The first 6 rows are patterns. Each new row is the sum of 2 different patterns, raised or lowered, with some noise. Before adding, each is slid sideways (what falls off one end comes back at the other) and multiplied by a number that may be negative. Names go in the order of the patterns.
Known rows, each followed by the names of its patterns:
+1.00 +1.24 +1.90 -0.43 +0.34 -0.57 +1.43 -0.13 -0.45 +0.65 +1.12 -0.23
 -0.43 +0.86 -2.18 -1.81 -0.27 +1.00 -0.82 +1.78 -0.37 +3.18 +0.02 +0.15
 -1.71 -0.90 +0.82 +0.45 +0.66 +0.62 +1.55 -0.79 +0.08 -1.04 -0.56 +0.61
 +0.97 -0.04 -> K311
+1.60 -0.78 +0.84 -0.26 +0.73 +1.93 +0.37 -0.29 -0.33 -0.81 -2.67 +0.12
 -0.70 -0.51 -0.30 +0.01 -0.22 +1.36 -0.68 +1.01 +0.81 +0.00 -0.61 +0.55
 +0.67 +0.60 +0.34 -1.18 -1.21 +0.51 -1.62 +0.19 +0.97 -1.13 -0.54 -1.52
 -2.96 +0.53 -> K980
+1.03 -0.48 -0.37 -0.72 -0.63 +0.97 -0.37 -0.33 -0.38 +0.75 +2.03 +1.14
 -0.34 +1.68 +1.85 -1.08 -1.60 +0.79 -0.39 -3.07 +0.23 +0.25 +1.88 -1.50
 -0.21 -2.36 +0.60 -0.72 -0.97 -1.46 -0.41 -0.27 +0.63 -1.26 -0.49 +1.07
 +0.34 -0.52 -> K127
-1.21 +0.02 -2.10 +1.48 +1.05 -0.72 +0.89 -1.17 -0.36 +0.62 -0.61 -0.70
 -0.45 +0.68 +0.09 +0.40 +0.52 -1.46 +0.37 -0.07 -0.14 -0.77 +0.19 -0.67
 +1.36 -0.53 +0.49 -0.98 -1.25 -1.81 +0.85 -1.58 -1.17 +2.05 +0.08 +0.65
 +1.04 +0.71 -> K432
+0.24 +0.91 -0.28 +0.03 +1.23 +1.09 -0.07 -1.51 +1.43 +0.37 -1.60 +0.23
 +0.42 +1.12 +1.10 +1.02 -1.45 +0.20 -1.80 +2.38 +0.65 -1.18 +1.91 -1.65
 -1.50 -0.35 -2.40 +1.46 +1.52 +0.54 +0.71 -0.96 -0.48 -0.29 -1.14 -0.24
 -1.36 +1.61 -> K391
-0.63 +1.73 -1.06 -0.50 +1.24 +0.22 +0.17 +1.22 +1.31 +0.75 -2.19 +0.56
 +0.40 -0.15 +0.13 +0.91 +0.07 +0.73 +0.20 +0.96 +0.31 -0.60 -0.01 +2.21
 -0.73 -0.52 +0.04 +1.83 +1.21 +0.38 +0.48 -0.19 +1.34 -0.12 +0.80 +0.10
 +0.30 -0.64 -> K31

New rows, each followed by the names of its patterns:
+1.86 +3.50 +1.74 +1.85 +3.09 +0.40 -1.12 +0.87 +0.74 +1.00 +1.20 +1.47
 +3.70 -0.15 +0.54 -0.45 +1.50 +0.75 -0.21 -0.05 +2.00 +1.44 +0.10 +1.30
 +1.76 +2.66 +0.24 +0.35 +2.13 +0.78 +1.57 -0.38 +1.02 +1.75 +1.28 +1.08
 +2.20 +3.07 -> K127 K31
+2.26 -0.27 -0.96 +1.03 -1.28 -0.50 -0.26 -2.33 +0.58 +0.10 -1.55 -0.08
 -1.39 -1.15 -0.74 -1.41 -0.72 -0.88 +0.53 +0.35 +0.71 -0.74 -0.69 +0.95
 +0.63 -0.18 -1.51 +0.08 -0.67 -1.39 -1.17 +0.12 +0.88 -0.33 -0.07 -2.41
 -1.66 -1.61 -> K980 K391
-1.89 -0.41 +1.84 -2.73 +0.06 -0.30 -0.70 -0.86 -0.56 +1.73 -1.07 +1.34
 -1.63 -0.63 -0.93 +1.39 -0.36 +0.55 -0.44 +0.09 -0.96 -1.38 -1.33 -1.18
 -2.86 +0.18 -0.46 +0.71 -1.15 -1.07 +0.15 -0.87 -0.93 -0.95 -2.02 -2.34
 +1.80 -0.73 -> K311 K127
+1.88 +1.20 +0.35 -0.05 +1.25 +2.55 +0.03 +0.62 +1.21 +0.48 +0.70 +1.48
 +0.99 +1.02 -0.08 +0.85 +1.42 +1.41 -0.52 +0.02 +0.92 +1.18 -0.83 -1.05
 +1.25 +1.52 +0.61 +0.75 +2.81 +0.61 +0.68 -0.39 +2.17 +1.36 +1.45 +1.22
 +1.74 +0.76 -> K127 K31
+1.91 +1.34 +1.77 +0.90 +1.29 +1.53 +0.05 +1.20 +2.42 +0.95 +2.87 +2.01
 +1.59 +0.98 +1.04 +2.39 +1.53 +1.16 +1.56 +3.93 +0.39 +1.09 +0.67 +2.24
 +2.55 +2.11 +1.64 +1.63 +2.97 +2.25 +1.60 +1.67 +1.07 +1.39 +0.41 +2.43
 +1.05 +1.55 -> K311 K31
-0.79 +0.52 -1.50 +1.77 -0.58 +1.64 -0.45 -0.70 +0.43 -1.89 +0.19 -1.77
 +0.06 +0.91 -2.11 -1.66 -0.91 -0.96 +1.60 -0.61 +0.53 +1.22 -0.19 +0.23
 -0.78 +0.02 -0.62 +0.16 -1.37 -2.08 -0.67 -1.68 +1.05 -0.77 -1.61 +0.31
 -1.90 -3.36 -> K980 K391
-4.73 -0.59 -1.89 -0.71 -1.14 -1.53 -1.80 +0.01 -2.38 -1.26 -1.87 -0.81
 -2.37 -0.16 -1.63 -0.64 -0.68 -2.83 -2.92 -0.52 -2.07 -1.93 +1.29 -0.88
 -1.36 -3.16 -3.09 -2.27 +0.59 -4.29 -0.54 -1.61 +0.74 +0.93 -1.37 -1.84
 -1.87 -2.15 -> K311 K980
+1.92 +0.48 +1.48 +1.14 +2.01 +1.34 -1.50 +0.94 +0.81 +1.63 +0.00 +0.17
 +0.77 +1.68 +1.39 +0.37 +0.41 +1.70 +1.84 +1.28 -0.72 +2.01 +2.00 +0.14
 +1.01 +1.98 +1.68 +1.72 +1.29 -0.17 +1.87 -0.30 +2.58 +1.38 +0.77 +4.04
 +0.61 -0.28 -> K127 K391
+1.28 +1.96 +2.83 -0.69 -0.55 +0.37 -0.19 +0.88 -2.62 -0.37 +0.36 +2.95
 -0.22 -0.20 +1.59 -0.05 -0.07 -1.21 +0.18 -0.54 +2.27 +0.60 +1.68 -1.76
 +0.03 +1.24 -1.76 +1.04 +2.20 +0.50 +3.07 -1.59 -0.80 +0.31 -0.38 +0.54
 +0.93 +1.00 -> K311 K391
+2.00 +1.12 +1.79 +1.60 +2.77 +1.77 +2.62 +2.33 +0.57 +1.80 +3.33 +1.20
 +0.94 +1.68 +2.90 +3.11 +1.72 +2.31 +1.13 +1.87 +0.65 +2.67 +0.88 +1.10
 +2.28 +1.14 +3.24 +1.20 +1.68 +1.85 +1.80 +0.79 +3.40 +3.39 +2.15 +0.44
 +1.47 +2.08 -> K432 K31
+1.15 +1.51 +0.08 +2.63 -0.76 -0.01 -0.39 +0.39 +0.83 +1.19 +0.18 +1.34
 +2.69 +3.45 -0.36 +2.30 -0.04 +1.28 +1.37 +0.59 +2.38 +3.92 -0.04 -0.84
 +2.07 -2.09 -1.20 -0.41 +0.07 -0.61 +2.52 +0.47 +4.32 +2.58 +0.39 -0.68
 +0.14 +1.60 -> K311 K980
+0.30 -1.00 +1.58 -0.77 -0.86 -2.31 -2.40 +0.00 -1.37 -0.82 -0.64 +0.59
 -1.97 -1.22 -2.16 -1.68 -0.04 +0.37 -1.16 +0.79 -0.09 +0.12 -0.82 -0.47
 -0.80 +1.77 -1.21 -2.28 -0.07 -0.52 -0.98 -1.91 -1.46 -3.00 -2.18 -1.17
 +0.01 -0.03 -> K311 K980
+0.02 -1.89 +0.86 -0.45 -1.71 +1.15 -3.29 -3.66 -3.76 -1.28 -0.66 -0.03
 -2.26 -0.01 -0.62 -0.55 -3.55 -1.33 -1.47 -1.35 +0.66 -0.51 -1.76 -2.11
 +0.82 -4.03 -1.01 -2.69 -1.27 -1.80 -0.47 -1.23 -2.94 -0.31 -1.97 -0.26
 -4.70 -0.84 -> K311 K391
+0.03 -0.82 +1.55 +0.76 +0.15 -1.93 +0.92 -0.12 -0.51 +0.19 -0.66 -1.26
 +0.22 +0.57 +0.08 +0.92 -1.07 +1.43 +1.79 -0.75 -1.64 -0.70 +1.72 +1.27
 +0.44 +0.55 +0.49 +0.48 -0.21 -0.20 -0.47 +0.24 -0.42 -0.72 +1.86 -0.79
 +0.16 +0.67 -> K311 K31
-4.62 -0.77 -1.89 -0.07 -0.98 -3.18 -1.80 -1.75 -1.58 -1.94 +1.18 -1.63
 -0.21 -0.50 -1.38 -2.06 -1.20 -2.70 -1.90 -3.00 -1.63 -1.65 -0.40 -3.03
 -1.59 -1.55 -1.98 -1.19 -0.38 -1.47 -0.91 -0.04 -0.49 -0.56 -1.87 +0.55
 -0.90 -1.11 -> K311 K980
-0.32 -1.58 +1.92 -0.07 +1.11 +0.26 -1.06 -1.79 +0.87 -1.62 -1.70 -0.04
 +0.46 +0.58 +1.29 -0.56 -0.37 +0.63 -1.91 +0.26 +1.21 -0.04 +0.24 +1.12
 +1.41 +0.94 -1.07 +0.33 -1.59 +1.13 -2.22 +0.26 +0.75 +0.50 +1.26 -0.64
 -0.25 -0.86 -> K311 K432
-2.56 -1.30 +1.39 -0.97 -1.18 -1.17 +0.97 -0.24 -1.94 -1.12 -0.64 -0.83
 -0.37 -0.24 -1.05 -0.94 -0.31 +0.06 -1.74 -1.94 -1.00 +0.42 -1.64 -1.38
 -0.80 +0.85 -0.63 -0.68 -0.89 -1.22 -0.16 -2.45 -0.97 -0.94 -2.02 -2.70
 -1.15 +1.21 -> K127 K31
-0.14 +1.15 -1.63 -0.98 -1.02 +1.04 -1.05 -1.67 -1.21 +0.37 +1.20 -1.54
 -0.72 +0.70 +0.12 -0.72 -0.82 -0.90 -1.16 +0.22 -1.25 +1.68 -3.07 -1.37
 +1.04 -1.84 +0.88 +1.42 +0.42 +1.99 -3.03 -1.43 -0.82 -0.92 +0.35 +0.29
 -0.23 +0.94 -> K391 K31
